The rows come from 5 hidden closed curves, with some noise, and rows from the same curve form a group. Each curve winds through 8 dimensions. The rows are also pushed far along 4 directions, which tell nothing about the answers.
Some rows, each with its group after it:
[1.95,-0.20,1.97,-0.40,-0.61,1.28,1.66,-1.33,2.38,0.10,0.11,3.65,-1.67,-2.24,-0.99,2.82]  z_75
[-4.26,0.97,-1.46,0.00,1.13,-0.55,1.53,-0.09,0.33,-0.51,0.45,-1.65,2.68,1.60,1.60,-0.59]  z_524
[2.30,-1.11,3.34,-0.46,-2.38,1.01,-0.26,0.06,-0.19,0.24,1.14,1.40,-0.99,-0.83,-0.39,-0.64]  z_161
[-0.76,2.36,0.31,-2.00,1.90,2.51,0.27,2.96,0.15,-0.36,-1.42,-0.33,-2.69,-3.52,1.87,-0.41]  z_75
[1.69,-0.28,1.85,-0.09,0.92,0.03,0.06,-0.01,-0.68,-0.39,-0.64,0.11,0.09,0.51,-1.06,-0.99]  z_452
[-3.92,0.75,-1.72,-0.39,0.30,0.85,0.23,0.26,0.77,-1.25,1.44,-0.80,0.62,-0.47,0.43,0.22]  z_452
[0.91,-2.35,-1.18,0.92,-2.53,-1.34,-0.07,0.47,-1.34,1.26,1.02,-2.66,0.86,3.01,-2.20,-1.22]  z_619
[-0.20,0.09,1.51,-1.20,-1.03,-0.22,-0.99,-1.22,0.20,-0.55,0.06,1.10,-1.24,-0.96,1.54,1.33]  z_161
[0.65,-1.06,0.71,1.36,-3.08,-0.54,-0.16,-1.97,-0.90,1.63,1.65,-0.06,0.95,2.27,-0.60,0.74]  z_452
[-0.23,-0.80,0.13,1.03,-2.67,0.22,-1.55,-1.00,-1.18,1.00,2.58,-0.96,1.99,1.54,-1.99,-1.88]  z_161
[-1.93,-0.78,-1.08,-0.73,2.23,-2.10,0.37,-0.02,-0.65,-0.93,-0.96,-2.91,0.80,2.49,-0.45,-0.37]  z_452
[1.14,0.25,2.55,-0.16,0.81,-0.12,0.34,-2.56,1.26,-0.83,-0.06,2.69,0.14,-0.45,-0.13,1.53]  z_161
[1.75,0.15,0.19,1.15,-3.37,1.50,0.26,-0.71,0.84,1.21,0.77,3.02,-1.63,-3.24,1.51,2.02]  z_619
[-2.57,1.24,0.03,-1.54,1.28,-1.00,0.32,-1.12,0.72,0.41,-0.61,-0.45,0.68,1.22,1.41,1.29]  z_161
[-0.07,0.39,-0.19,-1.58,-0.05,1.38,1.87,0.93,1.65,0.76,-0.03,1.49,-1.48,-1.74,0.51,1.87]  z_75
[-3.11,0.60,0.56,-0.18,2.95,-0.03,1.51,2.02,0.97,-0.78,-0.72,-2.07,1.49,1.38,-0.93,-2.43]  z_619
[-0.74,2.20,-1.53,1.62,0.51,1.72,-1.07,0.23,-1.03,-1.23,0.33,-0.74,-0.43,-0.27,0.10,0.19]  z_619
[1.15,0.25,-0.66,3.18,-2.75,0.31,-0.11,-3.67,0.46,1.10,2.03,1.50,2.07,-0.33,-0.95,0.92]  z_524
[3.13,-1.15,4.73,-1.05,-1.21,-0.05,1.08,-1.42,0.54,0.92,-0.17,2.22,-1.00,0.11,-0.23,0.90]  z_161
[-1.38,0.86,-1.26,0.04,1.07,-1.00,-1.00,-1.29,0.52,-0.09,0.50,-0.62,2.75,1.74,-1.58,-0.94]  z_452
[-0.75,1.58,-0.97,-1.67,1.16,1.62,0.41,1.47,1.87,-0.70,0.30,1.88,-0.10,-2.75,0.82,0.05]  z_452
[-0.39,0.60,-0.87,-1.70,-0.84,1.38,-0.97,2.59,0.99,-0.18,1.10,-0.16,-0.37,-2.04,-0.48,-1.81]  z_75
[1.47,-1.89,0.39,0.38,-1.03,-0.38,-1.65,1.39,-1.38,-0.04,-0.40,-1.08,-1.23,-1.10,-0.90,-2.12]  z_619
[0.25,1.38,-0.39,-0.55,-0.08,1.76,-0.74,1.80,-1.50,-0.93,0.24,-0.45,-1.44,-0.35,1.21,-0.08]  z_75
[-1.40,1.37,-0.77,0.54,3.33,1.23,1.67,2.19,0.62,0.22,-1.53,-1.44,-0.13,-1.02,-0.55,-1.32]  z_75
[1.43,-1.56,3.45,0.12,0.62,-1.52,1.51,-1.98,1.33,0.00,-0.76,2.06,0.32,1.54,-0.96,1.21]  z_619
[1.63,-0.84,-1.03,0.10,-3.30,-0.47,-2.31,-2.92,0.04,-0.28,1.90,1.17,-0.24,0.07,-1.78,2.06]  z_619
[0.61,0.02,-1.01,1.66,-2.91,1.40,-3.49,-0.62,-1.71,-0.21,2.59,0.44,-0.06,0.24,-1.53,-0.40]  z_619
[-0.61,-0.91,0.62,-0.03,-1.34,-1.74,1.70,-1.85,-0.19,0.63,0.64,-1.79,1.50,4.42,-1.01,1.16]  z_161
[-0.90,2.11,-2.84,0.80,-2.87,4.83,-3.51,4.13,-2.40,-2.38,2.93,-0.49,-2.25,-4.30,1.91,-2.29]  z_75
[0.01,-0.59,-0.26,-1.98,4.15,-1.96,1.86,1.26,-0.42,-0.73,-2.81,-1.89,-0.39,1.84,0.57,0.23]  z_452
[-0.11,-1.11,-1.46,0.91,-1.04,-1.77,-1.61,-1.72,-0.48,0.67,0.35,-0.74,1.12,0.13,-0.31,-0.41]  z_75
[3.99,-3.22,-1.36,1.72,-4.31,-0.84,-1.27,-1.89,-0.88,-0.66,1.70,1.46,-1.23,-0.63,-1.01,1.82]  z_524
[0.74,-0.16,1.04,-1.79,0.27,-0.23,0.72,0.05,0.04,0.21,0.40,-0.29,0.30,1.71,-0.40,0.17]  z_75
[0.73,0.54,-0.44,-0.74,0.16,-0.21,-0.74,-0.70,-0.15,-1.46,-0.40,0.72,-0.48,-1.26,1.28,0.73]  z_524
[-1.17,2.37,0.46,0.11,0.33,0.79,-0.40,-1.46,1.99,2.34,-0.33,2.72,0.80,-1.97,0.83,0.92]  z_161
[-0.54,-0.29,-0.33,-0.90,2.76,-1.54,1.50,-0.28,0.49,0.99,-1.46,-0.36,0.68,1.27,0.49,0.66]  z_619
[1.07,-2.40,1.48,-1.31,0.99,-3.01,1.11,-1.36,0.70,0.34,-1.50,-1.30,-0.06,3.01,-2.65,0.92]  z_524
[-0.57,0.99,1.48,-0.27,-1.01,1.87,0.57,-0.17,2.50,-0.06,0.64,3.38,-1.10,-3.41,1.07,1.29]  z_524
[1.81,-0.51,1.10,-1.79,1.15,-1.28,1.09,-1.72,1.79,0.12,-0.93,1.82,0.22,-0.45,-0.62,1.49]  z_452
[-2.48,1.01,-0.61,0.81,4.06,-0.75,1.90,1.27,1.59,-0.23,-2.05,-0.61,1.52,0.13,0.47,-1.22]  z_524
[3.29,-1.66,-0.25,0.44,-0.97,-0.70,-0.43,0.59,-1.12,0.17,-0.35,1.27,-0.58,1.09,-0.45,0.36]  z_161
[-2.98,1.56,-0.51,1.14,2.47,-0.32,1.58,-1.33,2.33,-1.00,-0.56,1.74,1.99,-0.84,1.50,0.87]  z_524
[2.65,-1.32,3.72,-0.96,0.90,-1.41,1.89,-1.38,-0.56,0.30,-0.91,-0.03,0.45,3.65,-1.54,0.49]  z_161
[-0.38,-1.56,-0.42,1.14,-2.84,-0.67,0.59,-1.61,-0.72,0.72,1.82,-1.57,1.58,1.09,-0.71,-0.41]  z_524
[-0.33,-0.40,-0.32,1.75,-0.72,0.09,0.64,-0.49,-0.12,2.27,-0.13,-0.02,0.30,-0.35,-0.05,0.01]  z_75
[1.97,-1.88,1.42,-1.82,0.38,-0.48,0.53,1.85,-1.27,-0.72,-1.42,-2.12,-2.75,-0.25,-0.37,-0.52]  z_524
[1.68,-0.13,1.86,0.99,2.13,-2.33,2.08,-3.98,-0.86,0.20,-2.20,-0.33,0.47,3.47,-0.03,2.92]  z_524
[0.96,-0.92,-1.13,-0.33,1.16,-1.20,-0.13,1.07,-0.12,-0.33,-1.32,-1.59,-0.04,-0.28,-1.05,-1.40]  z_161
[3.09,-2.40,0.44,-0.11,-2.60,-1.19,0.08,-0.09,-1.24,0.77,0.98,-0.44,0.19,2.64,-1.31,-0.07]  z_524
[-0.54,-2.56,0.87,1.73,-1.06,-1.63,0.83,-0.98,-0.20,0.48,0.64,-0.79,1.10,3.21,-1.77,-0.03]  z_452
[2.38,-1.46,1.29,-1.98,0.69,-3.05,0.08,-2.39,-0.04,0.16,-1.11,-0.01,0.37,2.18,-0.24,1.38]  z_75
[1.02,-0.37,1.73,0.44,-0.85,0.09,1.03,0.09,0.39,0.61,-0.03,0.67,-0.15,1.64,-0.79,0.52]  z_619
[0.28,0.91,-1.92,3.45,-0.78,0.30,-0.35,-3.03,0.21,-0.56,1.26,2.08,1.81,0.90,-0.82,1.96]  z_161
[-2.74,1.16,-0.49,0.79,1.01,-0.40,1.18,-1.88,-0.86,-0.02,-0.29,-1.55,0.78,2.53,0.82,1.80]  z_452
[-1.24,1.68,-0.01,0.95,-0.12,2.04,-0.78,0.70,-0.36,0.17,0.84,-0.80,0.42,-1.83,-0.09,-1.99]  z_452
[-1.40,0.38,0.11,-2.51,0.66,1.50,1.07,5.35,1.52,-0.35,-0.30,-1.26,-1.16,-1.67,0.00,-2.81]  z_619
[1.13,-4.34,1.23,0.35,-3.64,-1.59,-0.54,0.03,-1.08,0.34,1.47,-1.70,-0.30,1.82,-2.40,-1.33]  z_452
[-1.76,1.04,-0.45,1.30,2.17,0.81,1.44,1.33,-0.01,1.66,-1.03,-0.60,0.57,-0.13,0.86,-0.86]  z_75
[1.21,-1.83,0.21,-1.48,-1.21,-0.43,1.65,0.21,0.38,0.96,0.07,0.35,-1.30,0.71,-0.67,1.83]  z_75
[-2.30,1.40,1.22,-0.41,2.52,0.41,1.64,0.68,1.60,-0.58,-0.90,-0.63,0.62,-0.36,-0.19,-0.88]  z_619
[-0.38,-0.24,-0.29,0.66,0.28,-1.92,-0.42,-2.56,0.59,1.29,-0.82,0.02,0.78,0.06,0.31,0.95]  z_161
[1.45,-1.23,1.98,0.37,0.29,-0.36,-0.01,-0.53,1.28,0.33,-0.48,2.99,-0.46,-1.29,-0.20,0.35]  z_619
[-0.45,-0.32,-0.07,1.54,-0.83,-0.96,1.41,-3.72,0.78,0.07,0.97,0.61,2.08,0.24,0.31,1.46]  z_524
[-0.19,0.20,1.48,0.55,0.62,-0.57,0.39,0.37,0.26,2.18,-1.53,-0.76,0.10,-0.11,0.23,-1.16]  z_161
[-0.77,3.39,-2.29,0.70,-0.56,3.76,-2.46,3.33,0.09,0.25,0.89,0.97,-1.02,-5.46,2.63,-2.19]  z_452
[1.72,-1.45,-1.30,-0.32,-0.38,-0.39,0.27,1.88,-1.11,-0.03,-0.79,0.00,-1.91,0.32,0.65,0.88]  z_75
[1.31,-1.40,-0.02,-1.65,0.20,0.61,0.38,3.66,-0.09,-1.71,-0.62,0.14,-1.90,-3.74,1.99,-2.07]  z_524
[1.05,0.34,1.25,0.61,-2.51,2.48,0.08,0.43,-1.05,0.24,1.09,0.93,-1.64,-1.91,0.87,0.36]  z_452
[2.08,0.49,1.92,-0.47,-0.80,0.78,2.07,-0.94,1.37,-0.06,-0.05,1.07,-0.93,-0.34,-0.60,1.78]  z_619

New rows. What belongs after each?
[-0.16,0.52,0.04,1.51,0.80,0.95,1.19,-0.61,-1.31,-0.72,0.28,-0.31,0.62,1.62,-0.25,0.43]  z_452
[-0.69,-3.37,-0.68,1.38,-2.04,-3.79,1.29,-2.69,-0.82,0.26,0.60,-1.40,2.63,4.83,-0.68,0.89]  z_524
[-0.53,1.66,-1.23,0.07,1.01,1.16,-0.38,0.24,0.12,-2.24,0.04,0.35,-0.97,-0.85,0.64,1.21]  z_619
[-2.16,1.72,-1.78,0.93,-0.13,1.64,1.00,1.59,0.90,1.13,0.23,0.00,0.21,-1.60,1.45,-0.25]  z_619
[3.71,-1.35,0.87,1.61,-1.00,-0.74,-0.32,-0.70,-0.28,0.35,-1.00,1.17,-0.70,-1.05,-0.57,-0.10]  z_524
[-1.64,-0.91,-1.45,-1.14,0.99,-0.87,-0.39,2.75,0.28,-1.71,-0.46,-1.27,0.20,-0.29,0.26,-2.16]  z_524
[-3.03,1.89,-0.09,0.06,0.41,2.32,-0.76,1.46,-1.03,-0.37,0.71,-1.08,-0.42,-0.92,0.91,-1.21]  z_75
[1.26,-0.66,-0.19,0.27,-0.89,-1.92,-1.20,-3.48,0.37,0.45,0.10,1.05,0.76,-0.22,0.12,1.46]  z_75
[0.30,-1.69,0.30,-1.33,0.88,-2.13,0.47,0.37,0.82,-1.08,-1.30,0.24,-0.03,0.39,0.12,-0.12]  z_524
[0.87,-0.67,0.17,-1.79,0.32,-0.51,-1.66,2.24,-0.40,-0.50,-0.15,-0.63,0.09,0.33,-1.00,-2.46]  z_452
[-0.48,0.67,-2.43,-1.15,1.81,0.06,-0.78,3.17,-0.37,-0.71,-0.47,-2.03,0.23,0.49,-0.49,-2.06]  z_524
[1.64,-2.11,0.40,-1.03,-0.01,-1.64,-0.34,-0.02,-0.82,-0.92,-1.08,-0.68,-1.63,0.10,0.24,0.60]  z_452
[-2.39,-0.28,0.29,-0.51,0.66,1.19,1.68,0.98,0.49,0.67,0.16,-0.48,-0.64,-0.41,-0.46,0.23]  z_75
[3.92,-2.40,2.89,-3.52,-1.08,0.36,1.79,2.92,-0.53,0.74,-0.69,0.76,-3.34,0.18,0.11,0.49]  z_75
[1.71,0.11,0.66,-2.02,1.21,-1.05,0.16,-0.07,0.53,0.57,-1.59,-0.06,-0.67,-0.87,0.49,0.15]  z_75
[0.72,-1.77,-0.94,3.61,-4.61,-0.30,-2.43,-1.56,-1.34,0.44,2.27,0.40,0.73,0.82,-1.03,-0.30]  z_161
[0.48,-0.94,-0.79,-1.37,0.33,-0.90,-1.44,2.03,-0.61,-0.03,-0.65,-1.25,-0.54,-1.17,0.62,-2.12]  z_75
[2.27,-1.02,0.68,-2.27,-0.93,0.12,1.06,-0.43,1.85,-0.14,-0.03,2.96,-2.12,-1.93,0.18,2.87]  z_75
[-1.24,2.81,-1.39,-0.60,2.95,0.81,0.50,1.61,-0.19,-0.29,-1.87,-1.00,-0.39,-1.03,2.08,-0.17]  z_524
[0.93,-0.78,0.58,-0.83,3.38,-2.68,1.74,-1.74,0.55,0.21,-1.41,0.00,2.33,4.21,-1.84,0.77]  z_161
[-0.43,-2.27,-1.76,0.43,-1.92,0.34,-1.02,1.75,-3.03,-2.24,2.50,-2.48,0.12,2.33,-0.83,-1.61]  z_452
[2.96,-3.16,-1.20,0.11,-1.47,-1.73,-0.45,1.14,-1.17,-0.07,0.18,-1.75,0.03,0.70,-1.61,-1.76]  z_524
[0.77,-3.09,-1.51,0.94,-3.00,-1.75,0.58,-0.17,-1.32,0.59,1.44,-1.77,1.17,2.34,-0.71,-0.50]  z_524
[-2.22,-0.37,-3.06,-1.56,0.36,0.08,-1.97,4.56,-1.10,-0.99,0.49,-2.91,-0.24,0.99,-0.67,-2.84]  z_619
[-1.24,3.03,-0.53,-0.65,2.46,1.67,0.25,1.74,0.44,-0.65,-0.38,0.33,0.53,-0.80,1.45,-0.84]  z_524
[-0.54,-0.99,-1.52,1.31,-1.94,-0.91,-0.24,-0.47,0.02,1.24,0.98,-2.33,1.66,0.90,-1.98,-1.44]  z_161
[-2.21,0.12,0.24,-0.24,0.02,1.23,-0.85,1.74,-2.07,-0.62,0.77,-2.27,-0.40,0.71,0.07,-1.83]  z_75
[-3.94,1.08,-1.87,1.13,0.99,-0.82,-0.27,-0.32,-0.81,0.17,0.17,-2.70,1.82,2.48,0.80,-0.57]  z_161
[-1.12,1.58,-0.19,3.33,-1.20,-0.15,1.69,-5.18,0.79,0.29,1.71,-0.26,3.04,3.45,-2.01,2.67]  z_619
[-1.37,-0.31,-2.35,3.26,0.29,-1.41,0.87,-2.92,1.00,0.42,0.12,0.55,2.30,1.65,-1.33,1.72]  z_452
[1.43,-2.71,-0.35,0.34,-1.91,-2.03,-1.24,-2.02,-1.41,-1.11,0.50,-0.86,-0.54,1.12,-0.83,1.00]  z_452
[1.61,0.22,2.00,-0.66,-0.93,0.70,1.58,-1.89,1.67,0.57,0.08,3.17,-1.81,-0.71,0.53,3.83]  z_524
[-0.60,0.59,-1.45,-0.53,0.54,1.05,0.45,1.21,0.39,-2.06,0.60,-0.19,-0.64,-1.23,0.73,0.32]  z_619
[-2.20,4.37,0.28,-0.04,3.35,3.36,-0.02,1.31,1.17,-0.32,-0.14,1.50,-0.24,-1.97,1.09,-0.08]  z_619
[-3.57,2.49,-1.04,0.44,-0.16,1.21,0.20,-0.02,2.66,0.00,0.54,0.89,0.76,-1.59,0.55,0.56]  z_161
[-1.90,2.39,-1.70,1.15,0.87,-0.25,0.00,-2.23,1.25,0.41,-0.19,0.05,1.66,1.49,-0.96,1.73]  z_75
[2.04,0.81,2.15,0.19,0.57,0.16,1.05,-1.33,-0.56,-0.33,-1.09,0.72,-1.25,1.62,0.10,2.24]  z_619
[1.63,-2.25,0.08,2.67,-2.38,0.53,-0.60,-0.47,-1.79,-0.47,1.81,-0.86,0.13,1.27,-2.93,-0.90]  z_75
[-2.83,2.77,-2.05,-1.81,1.52,1.92,-0.06,2.99,0.19,-1.01,-0.17,-1.05,-0.56,-1.29,1.54,-0.73]  z_161
[-0.09,1.63,-0.35,1.41,1.51,-0.19,0.56,-1.24,0.20,1.42,-1.67,0.26,0.11,0.61,0.35,1.46]  z_619
[2.93,-0.63,1.91,-1.01,-0.80,1.13,0.87,1.69,-1.09,-0.33,0.04,-0.08,-1.28,0.25,-0.53,-0.75]  z_161
[0.68,-1.75,0.30,-1.17,2.12,-2.07,1.67,0.75,-1.05,-0.01,-2.15,-3.12,-1.29,3.17,-1.15,0.67]  z_524
[0.17,0.65,0.80,-0.75,0.76,-1.05,-0.09,-2.07,0.68,0.33,0.04,0.62,1.31,0.99,0.21,0.70]  z_75
[2.17,-0.67,-0.56,0.18,-1.35,-0.75,-2.14,0.16,-0.49,0.10,-0.17,0.86,-0.38,-0.52,-0.33,-0.49]  z_452
[0.17,-1.36,1.89,-1.77,1.88,-1.05,1.88,1.25,-0.77,-0.01,-1.49,-3.02,-1.05,2.25,-1.07,-0.66]  z_524
[-0.03,-0.28,0.08,-0.81,-0.92,2.44,0.52,3.71,0.19,0.10,0.78,-0.24,-1.17,-2.79,-0.11,-2.38]  z_452
[1.38,-1.32,-0.18,-0.97,-3.14,0.92,-0.78,1.28,-0.04,-0.10,1.35,0.71,-2.40,-1.10,-0.47,0.92]  z_524
[-0.23,0.14,1.49,-2.18,0.90,-1.65,2.95,-0.82,1.80,1.25,-1.50,-0.36,0.23,2.47,0.08,2.09]  z_161
[0.96,-1.49,0.05,-1.16,0.00,-1.97,-1.30,-1.08,-0.42,0.12,-0.49,-0.05,-0.08,0.11,0.04,0.13]  z_161
[0.04,-1.01,-0.98,-0.63,-0.51,-1.05,-2.01,-0.21,-0.64,-0.22,0.32,-0.38,-0.02,-0.80,0.20,-0.71]  z_161
[0.06,-0.15,-1.24,0.89,-0.96,-0.79,0.20,-1.26,1.30,1.17,0.08,-0.29,1.01,-0.79,-1.09,0.10]  z_161
[-1.09,1.35,1.03,-1.62,1.37,-0.65,0.63,0.44,0.49,1.58,-1.45,-0.26,-0.01,1.63,1.36,0.65]  z_452
[2.18,-1.92,1.18,-0.05,0.29,0.75,0.20,1.98,-0.88,-1.45,-0.17,0.43,-1.89,-0.30,-1.10,-0.66]  z_75
[-2.25,0.14,-2.31,1.32,1.63,-1.27,1.82,-0.71,1.38,-0.30,-0.90,0.25,1.44,-0.08,1.53,1.03]  z_524
[0.83,-0.22,1.50,-3.43,0.35,0.72,0.89,2.03,1.13,-0.53,-0.20,1.90,-1.58,-1.28,1.06,0.51]  z_452
[-0.10,1.89,-0.75,-0.14,-1.47,3.63,0.16,2.69,1.11,-1.23,1.65,0.30,-1.51,-3.76,0.22,-0.90]  z_619
[1.36,-0.11,-0.75,0.04,-2.31,0.01,-1.44,-2.46,-0.27,-0.92,1.99,1.41,0.17,-0.32,0.14,1.71]  z_75
[4.98,-5.56,3.26,-1.72,-4.19,-1.90,-1.05,-0.41,-2.13,0.09,0.55,1.98,-2.71,0.26,0.50,0.79]  z_619
[0.34,-0.60,-0.27,-1.58,1.92,-1.70,0.14,0.16,0.43,-0.74,-0.92,-0.92,0.41,2.33,-1.40,0.12]  z_524
[-4.98,3.14,-1.13,0.56,2.42,1.27,1.08,-0.44,1.74,0.03,0.69,-0.12,2.92,1.18,-0.51,-0.22]  z_452
[-1.64,-1.12,1.80,-0.96,1.36,-1.12,1.41,0.47,-0.45,1.83,-1.21,-0.84,0.04,1.96,0.60,-0.12]  z_75
[-1.75,-1.21,0.43,-0.60,0.07,-0.82,-0.37,-0.46,-1.84,-0.09,0.85,-1.58,0.95,2.27,0.42,-0.70]  z_619
[0.85,1.71,-0.62,0.73,-0.30,-0.27,-0.40,-3.36,1.01,-0.21,-0.50,2.50,-0.37,-0.27,0.54,3.81]  z_75
[-0.56,1.05,0.97,-1.04,2.64,0.94,1.46,2.26,2.13,0.37,-1.80,0.02,-0.93,-2.78,0.05,-1.28]  z_524
[1.07,0.48,1.23,-1.57,1.36,-0.31,1.72,-0.91,0.86,0.09,-2.14,0.44,-2.04,-2.01,1.54,2.07]  z_524
[-1.26,-0.15,-1.70,3.26,-0.91,0.72,-2.13,-1.49,-0.02,-0.86,2.21,0.65,1.74,-0.98,-1.52,-1.09]  z_619
[0.22,0.91,1.85,0.11,2.11,1.21,0.36,1.33,0.42,-0.89,-1.00,1.50,-0.72,-1.12,0.46,-0.68]  z_452
[0.97,-3.25,1.43,-0.68,-1.37,-2.48,0.64,-0.70,-0.87,-1.14,0.30,-0.26,0.80,2.55,0.11,-0.26]  z_524
[-0.98,-0.94,1.32,1.91,2.05,-3.46,2.20,-4.68,1.69,1.49,-1.46,0.26,2.61,4.04,-1.65,2.34]  z_452
[2.07,-1.27,2.87,-1.25,2.30,0.35,2.18,2.44,-0.40,0.21,-2.01,-0.77,-1.97,0.22,-1.02,-0.94]  z_75
[-0.68,-0.62,-0.69,-0.44,-3.48,1.70,-1.77,2.01,-0.17,-1.22,2.61,0.75,-0.79,-1.75,0.42,-1.19]  z_524
[-0.52,-0.19,-2.01,0.23,-0.04,-0.46,-0.27,1.66,-1.34,0.35,-0.57,-1.75,-0.07,1.28,0.35,-0.63]  z_452
[2.14,-1.15,1.59,-0.21,0.98,-1.22,0.20,-0.55,-2.34,-0.63,-1.29,-1.37,-0.77,2.11,-0.10,0.05]  z_452
